The same things were measured in two ways. Each way mixes the same 9 hidden numbers, adds some noise and spreads widely along 5 directions of its own, which tell nothing about the thing.
Some things both ways: the first way, then the second way.
-14, 23, -16, -123, -113, -37, 121, 2, -278, 349, -79, -104, -21, 21, -56, -104, -126, -260, 210, 375, 39, 82, -87, 38, -232
106, 320, -196, -635, -42, 121, -462, 158, 59, 27, -176, 393, 86, 296, 55

52, -185, 84, 72, -93, 165, 433, -210, 253, -129, -230, 83, -167, 72, 51, -208, -27, -260, -274, 101, -107, 90, 121, -11, 117
-56, 286, -309, 475, -319, -7, 191, -192, -123, -192, -401, -132, 94, 498, 194

38, 79, 61, -12, 93, 214, -207, 109, 44, 26, 155, 363, 84, 305, 375, 405, -190, 100, -103, -191, -9, 53, -225, -77, -136
312, 134, 178, -646, 146, -515, -39, 189, 18, 103, -171, -181, -40, -86, -317

47, -230, -303, 174, 101, 42, 56, 127, 68, 17, 160, 243, -78, 83, 244, 261, -59, 170, -188, -129, 121, 118, -185, -244, -105
272, 324, -312, -133, -4, -482, 122, -53, 53, -100, -196, -386, -65, 120, -69

75, 108, 68, 104, -112, 100, -262, -52, -42, 104, 157, 290, -60, 130, 212, 342, -123, 172, -39, 20, -10, 64, -11, -287, -116
224, 146, -1, -142, 51, -245, 139, 146, 94, 22, -214, -101, 36, 102, -244

-178, 34, -36, -351, 222, 365, -114, -142, 181, -69, 174, -144, 214, 423, 212, 255, -97, -176, -225, -106, -94, -263, -147, 2, 54
265, -228, 435, -342, -64, 45, -166, 671, -55, 90, 282, 218, -133, -96, -165

-17, -149, 142, -125, 71, 150, 99, -21, 229, -221, -76, 63, -91, 59, 8, 13, -69, -131, -168, -230, -114, 28, 7, -16, 9
119, 79, -121, 163, -1, -305, 79, 134, -131, -176, -23, -114, -3, 33, -17

-39, 72, 146, 114, -66, -33, -6, 110, -98, 192, -239, 28, -108, -13, -140, 73, -51, -325, -11, 43, -54, 271, -49, -208, -158
119, 319, -83, 229, -194, -6, -16, 18, -230, 73, -52, 348, -100, 328, 159

40, 210, 83, -45, -295, -11, 129, -60, -186, 152, -73, 19, 92, 270, 24, -117, 6, 65, 107, 299, -70, -52, 71, -67, -2
-58, -70, 41, -241, -236, 78, -175, 121, 255, 157, -226, -283, -4, 226, -231

18, 60, -419, 59, 241, 225, -140, -59, 350, -176, -31, 132, -225, -158, -196, 193, -120, 43, -120, -533, 22, 8, -122, -36, -88
-16, 75, -256, 340, -80, -155, -27, 45, -147, -216, 80, 182, -54, 29, 170

-67, 55, 246, -296, -1, -67, 131, -102, -67, 207, 111, -98, 202, 328, -8, 45, -241, -159, 144, 78, -19, -10, -223, -7, -94
200, 98, 222, -243, 130, -6, -8, 70, 145, -60, -247, 484, -218, 424, -40

136, 297, -213, 133, -15, 157, 136, -92, 331, -60, -54, 245, -30, 176, -68, 152, -201, 60, -86, -360, 15, -8, -285, 86, 46
-240, -85, -286, -615, 51, -54, -297, 4, 216, -257, -179, 120, 196, -448, -57

-79, 203, 59, -111, 28, -2, 122, 116, 41, 76, -337, 121, 121, -70, -147, -185, 164, -5, 74, -67, -43, 82, 19, 225, 67
-206, 51, -123, -136, -91, -64, -81, 2, 33, 152, -189, 23, 183, -148, -136

-117, 44, 113, -30, 21, 28, 104, 1, 45, -27, -17, -62, 269, 380, 202, 31, 88, -28, -212, 88, -106, 1, 34, -156, 94
132, -156, 138, 85, -129, -298, 190, 342, -269, -47, 81, -317, -20, -233, -97

90, 58, -253, 126, -32, -157, 214, 49, 129, 147, 0, 34, 26, 28, -88, 96, -181, 46, -87, -116, 125, 195, -325, -117, -117
-35, 388, -525, -752, 1, -125, 36, -212, 306, -219, -462, -208, 169, -346, 25

-15, 179, 184, 104, -118, -162, 74, -15, -39, 45, -49, -53, 42, 188, -134, 73, -169, -106, 39, -112, -74, 183, -93, -255, -95
88, 86, -86, -301, 120, -176, -21, 158, 11, -262, -56, 297, 85, -99, 47

-38, 29, -291, 1, 152, 102, -192, -13, 113, 51, -90, 24, -106, -279, -93, 90, 70, -31, -31, -144, 50, 15, 55, 42, -132
-112, 75, -135, -217, -48, 104, -322, 210, 45, 144, 76, 277, 108, 120, -95

55, 246, 13, -167, -208, 346, 2, -118, -52, 154, -31, 241, 48, 232, 154, 56, 33, 18, 37, 244, -75, -250, -17, 218, 95
83, 262, -308, 300, 10, -131, 168, 31, -307, -244, -116, 120, 282, -281, 264

-1, -165, 141, -28, -44, 152, 115, 5, 65, -101, -131, 268, -350, -12, -97, -19, -31, -60, 15, -191, -107, 74, 94, -129, 16
281, 151, -156, 408, -34, -350, -74, -22, -68, -90, -125, 111, -245, 725, -138

-6, -137, 313, 97, -71, -221, 226, -155, 19, 141, -100, 101, 14, 26, 71, -52, -91, -73, -79, 243, -24, 364, 63, -253, -74
-114, 325, -445, -155, 116, -77, 197, -84, 143, -302, -261, 382, 491, -142, 226

-38, 20, -350, 171, 134, 159, -72, -121, 179, -99, -45, 8, -251, 42, -102, 190, -149, -59, -225, -269, -32, 132, -81, -354, -105
-7, -33, 16, 27, -561, 365, -242, 73, 343, 358, 8, -85, -193, 383, -38

52, 235, 88, -229, -408, 279, -103, 175, -233, 148, -66, 103, 121, 128, 113, -39, 328, 91, 108, 329, -106, -450, 193, 245, 188
141, 264, -226, 45, 132, -278, 143, 146, -147, -13, -119, -266, 215, -136, -119

192, -31, -38, 43, -117, 83, 135, 86, 35, 51, 200, 444, 66, 109, 271, 172, -62, 295, 165, -95, 96, -158, -112, 224, -23
-311, -269, -127, 344, 269, -196, -265, -48, 48, 184, 48, -240, 26, -107, -56

-57, -82, 75, -99, 122, -145, -27, 262, -136, 134, 84, 104, 152, 94, 118, 149, -41, 100, 50, -89, 48, 187, -159, -152, -173
-75, 87, -82, -517, 44, -76, -130, -25, 436, 423, -18, -86, 84, -289, -97

-93, 165, 186, -344, -61, -78, -24, -108, -99, 120, -122, -67, 146, -100, -176, -261, 178, 148, 177, 191, -55, -52, 232, 106, 44
-111, -60, 187, 364, -52, -27, 75, 44, 163, 139, -222, 82, -166, 666, -391

Other things, the second way, with their names:
Q_90: -333, 167, -343, 424, -307, -114, 6, -219, -190, -15, -173, -191, 138, 241, 287
Q_778: 191, 117, 71, 408, -111, -204, 87, 180, -259, -50, 61, 385, -187, 522, -45
Q_446: 27, 401, -336, 542, -24, 94, 216, -115, 10, -103, -25, 414, 47, 101, 295
Q_896: 288, 185, -265, -209, -112, -250, -48, 207, 4, -73, 139, 23, 186, -50, 232
Q_860: -155, 35, 104, -236, -112, -150, 60, -28, 75, 134, -203, -13, 102, 137, 39
Q_470: -592, 62, -181, -145, 243, 196, 50, -113, 547, 135, -182, 229, 301, -139, 7
Q_841: 316, -88, 183, 198, -103, -324, -104, 236, -188, -11, -36, -192, -389, 186, -377
Q_20: 18, 114, -52, 107, 39, -332, 189, -157, 13, 57, -310, -193, -134, 332, -87
Q_218: 46, 178, -397, 150, 87, 157, 41, -9, 16, -184, -325, -184, 416, -340, 90
Q_558: -81, -34, -29, -489, 19, 187, -329, 29, 431, 249, -58, 302, 68, -55, -81
Q_865: -393, 84, -271, -347, 113, 56, -93, -219, 499, 139, -275, 141, 213, -107, -27
Q_260: 48, 287, -151, -65, 23, -81, 129, -131, 125, 179, -380, -243, 131, -1, 10
Q_127: -311, 89, -93, -474, 170, 153, -295, 8, 452, 180, -91, 406, 109, -1, 19
Q_194: -61, 343, -260, 169, -420, -66, 420, -312, 233, 283, -188, -234, 134, 170, 363
Q_490: -114, 185, 0, 95, -142, -208, 221, -73, -149, 167, -226, -256, -22, 155, 8
Q_973: 51, -264, -18, 50, 25, -321, -248, 357, -248, -168, 83, -255, -15, -229, -317
Q_942: -214, -377, -46, 71, -24, -237, -345, 306, -417, -232, 201, -91, 202, -388, 131
Q_978: 142, 62, -63, -311, 128, -191, -154, 178, 168, 93, 77, 269, 19, -72, -98
Q_301: 69, 492, -107, 332, -237, 26, 330, -153, -99, 166, -447, 47, 120, 556, -9
Q_229: 345, 315, -216, -107, 105, -282, 263, -64, 213, -90, -228, 211, 37, 123, -95
Q_625: 90, -347, 113, -217, -12, -186, -226, 451, -202, -237, 158, -366, -96, -313, -203
Q_623: -308, 192, -111, 154, -76, -15, 61, -12, -72, -129, -76, 644, 61, 314, 107
Q_613: -31, 454, -450, -546, 182, -152, 0, -208, 171, -346, -611, 257, 215, 249, -22
Q_500: 104, 270, -336, -163, -6, -108, 98, 5, -65, -89, -266, -341, 303, -346, 21
Q_651: -93, 349, -349, -321, 9, -29, -35, -127, 151, -34, -332, 313, 284, -113, 127
Q_506: 297, -1, 170, 54, -91, -236, -80, 58, 26, 302, -338, -201, -137, 470, -503
Q_631: 180, 225, -208, -260, -39, -158, 47, 108, 163, -172, 83, 367, -58, -147, 22
Q_630: -128, 135, 4, 90, -252, 185, 186, -63, 161, 355, -197, -476, 64, -50, 35
Q_905: -309, 100, -305, 737, -422, 233, 226, -102, -74, -38, -104, -497, -52, -3, 119
Q_332: 55, 61, 36, 393, -360, 50, 236, 259, -194, -31, 356, 43, -163, -179, 271
Q_595: 105, 508, -218, 209, -62, -180, 396, -235, 182, 31, -256, 3, -170, 398, 33
Q_648: -209, 46, -81, 218, -165, 97, -122, 33, -16, 372, -33, -352, 53, 59, -27
Q_151: -115, -388, 4, 320, -44, 206, -113, 203, 181, -155, 78, -81, -131, -316, -138
Q_458: -197, -35, 34, 619, -525, 283, 139, 42, 258, 259, 103, -161, -252, 464, 4
Q_115: -56, 80, -87, 379, -146, -89, 61, 102, -320, -335, -109, 220, 21, 283, 244
Q_185: -127, -5, -184, -367, -5, 52, -351, 178, 35, 4, 89, 168, 261, -405, 122
Q_406: 112, 495, -223, -88, 106, 39, 314, -118, 138, 42, -477, 441, 309, 19, -133
Q_253: 66, -51, 109, 264, -251, -7, 61, 61, 140, 119, -181, -408, -282, 376, -315
Q_992: 160, 57, -121, 92, -208, -408, 198, 274, -382, -305, 21, -221, 76, -253, -116
Q_708: 128, 313, -192, -8, -209, -169, 201, -71, -117, 87, -208, -184, 161, -231, 93
Q_51: -45, 30, -217, 15, -278, 329, -240, -225, 564, 283, -372, -264, -96, 217, -252
Q_368: 270, 152, -102, -548, 73, -428, -111, 197, -133, -92, -73, 275, 54, -253, -48
Q_112: -34, 85, -144, -223, 320, -313, -172, 72, -192, -186, -241, 156, 42, -91, -265
Q_75: -111, 376, -386, -613, 243, -272, 118, -80, 217, -225, -399, -27, 294, -117, -51
Q_193: -117, 9, 66, -15, 147, -114, -29, 110, 252, 172, 47, 499, 11, 108, -147
Q_975: 117, -118, 204, -373, 88, -251, -240, 452, -160, 80, 84, -284, -49, -112, -380
Q_508: 23, 148, -369, 406, -227, 20, 12, -198, -193, -102, -227, -76, 50, 27, 338
Q_600: 147, 85, -471, 150, -89, -206, -81, -91, 69, -333, -116, 185, 132, 22, 119
Q_601: -33, 94, 0, 408, -215, 187, -65, 46, 33, 417, 5, -253, -98, 138, -95
Q_665: -147, 284, -253, 167, -205, -33, 234, -262, 297, 102, -111, 362, 29, 403, 309
Q_980: 50, 311, -347, -376, 98, -71, -1, 42, 96, -29, -261, 30, 414, -218, 5
Q_907: 156, 142, -36, -313, 43, 17, 36, 309, -106, -324, -237, -6, 59, -182, -124
Q_179: -130, -369, 182, 253, -3, 10, -322, 184, -45, 38, -161, -487, -415, 416, -396
Q_573: -84, -107, -182, -246, 226, -461, -95, 246, 50, -445, 74, -249, -133, -231, -137
Q_960: 139, 107, 142, -227, 41, -156, -212, -22, 352, 426, -94, 93, -333, 419, -289
Q_709: -37, 198, -221, -432, -25, 22, -235, 71, 263, 47, -40, 373, 103, 104, 7

Some of these things the first way, each followed by its name:
-191, -131, 253, -497, 174, 272, 153, 21, 98, -91, -208, 176, -29, 34, -76, -187, 171, -73, 96, -135, -158, -133, 85, 268, 151 | Q_506
15, 194, -403, -65, -50, 86, 60, -29, 246, -112, -201, -267, -40, -236, -364, -201, 178, 0, -160, -138, -53, -193, 96, 135, 109 | Q_905
124, 289, -26, 50, -285, 348, -206, -135, 104, -245, -60, 49, -268, 119, -97, 85, -78, 55, -217, -80, -228, -146, 173, -240, 77 | Q_458
-51, -129, -175, -77, 165, -33, 80, 30, 20, 184, -8, 24, 63, -47, 54, 36, -7, -29, -61, 79, 93, 122, -136, -34, -119 | Q_709
-218, 371, -134, -328, 91, -101, -278, -10, -93, 378, -170, -99, 139, -344, -425, -76, 325, 122, 272, 66, 50, -94, 71, 183, 24 | Q_406
-165, -116, 44, -283, 278, -177, -59, 79, -110, 151, 10, -25, 58, -90, -95, -11, -48, 82, 148, -82, 61, 234, -80, -153, -230 | Q_978
-22, 97, -61, -210, -5, -169, 74, -99, -156, 181, 107, -188, 216, 199, -13, -90, -155, 129, 169, 198, 42, 26, -84, -93, -152 | Q_625
-136, 95, -132, -479, 77, -131, 20, -179, -94, 326, 39, -440, 292, -55, -242, -188, -20, -50, 157, 289, 64, -106, -84, 106, -99 | Q_907
165, 236, 174, 105, -219, 373, 146, -156, 125, -227, -150, 364, -75, 362, 193, -36, -223, -15, -13, -100, -178, -57, 70, 155, 24 | Q_942
-107, -35, -324, -268, 224, 40, -124, -28, 146, 157, 23, -136, -26, -262, -233, 75, 59, 8, -10, -108, 100, -80, -89, 49, -82 | Q_446
125, 263, -38, 273, -175, 159, -138, 17, 67, -91, -78, 249, -124, 147, 63, 173, -113, 75, -154, -130, -95, 123, 17, -254, -50 | Q_665
-25, 210, -355, -221, 2, -77, -194, 207, -156, 249, 14, -139, 140, -153, -154, -5, 180, 230, 86, 77, 101, -85, -74, 4, -87 | Q_595
270, 107, -176, 258, -312, -26, 57, -145, -25, 236, 313, 280, -6, 207, 243, 329, -297, 216, 118, 138, 145, -85, -172, -103, -139 | Q_179
-85, 234, 261, -177, -266, -14, 65, 112, -206, 100, -91, 1, 12, 236, -187, -72, 179, 63, 196, 46, -143, -135, 84, -129, 160 | Q_229
2, -115, 15, -158, -32, 295, 219, -237, 291, -58, 70, 93, -105, 108, 10, 81, 4, -133, -57, -109, -72, -323, 12, 184, 201 | Q_218
-9, 314, -100, 7, -234, -16, 294, 71, -122, 93, -301, -82, -65, 111, -388, -279, 93, -92, 256, -48, -84, -110, 1, 124, 51 | Q_508
133, 472, 111, -100, -249, 254, -101, -48, -17, 19, -202, 145, -99, 55, -212, -37, -150, -37, 159, -74, -113, -94, -33, 192, -41 | Q_651
75, 53, -103, 64, 103, 221, 4, 59, 208, -65, -59, 205, 138, 96, 307, 159, -68, -18, -274, -103, -22, 41, -119, 98, -68 | Q_490
12, -99, 195, 75, 13, -237, -100, 52, -216, 257, 67, 96, 96, 14, 168, 164, -144, -22, 40, 209, 42, 325, -17, -276, -313 | Q_975
-155, -70, 161, -302, 50, -74, 28, -51, -162, 219, -114, -41, 91, -12, 2, -165, 54, -66, 17, 330, -36, 157, 97, -70, -74 | Q_778
-23, 218, 78, -153, -253, 33, 128, 109, -150, 104, -99, -170, 229, 242, -4, -136, 158, -67, 24, 213, -97, -218, 41, 100, 97 | Q_630
-143, -15, 7, -20, 122, 62, 173, 175, 85, -300, -303, -161, 82, 170, -63, -262, 169, -92, -247, -203, -181, 83, 150, -101, 68 | Q_194
-77, 52, -363, -115, 257, 195, 9, 26, 230, -112, -71, -35, 29, -64, -136, 19, 54, -72, -41, -393, 27, -164, -98, 249, -11 | Q_185
75, 357, 167, -26, -280, -86, 83, 162, -101, 241, -196, 127, 42, -47, -270, -37, 71, -26, 291, -18, 3, -48, -67, 212, 18 | Q_112
-3, 275, -196, -346, -4, 292, 61, -267, 372, -143, 138, -56, -26, 191, -290, 84, -74, 129, 55, -408, -65, -485, -167, 186, 255 | Q_151
-49, -6, 9, -113, 41, 265, -28, -3, 190, -87, 2, -98, 51, 319, 171, 207, -92, -235, -424, -25, -126, -40, -165, -205, 36 | Q_332
152, 250, -132, 153, -331, 136, 37, -115, 72, 119, 12, 310, -346, 117, -204, 206, -134, 146, 94, -108, -22, -96, -143, -214, 51 | Q_51
111, 472, -106, 137, -22, 53, -298, -54, -63, -2, -58, 152, 143, 128, 81, 96, -214, 236, 63, -103, -38, 146, 6, -18, -233 | Q_860
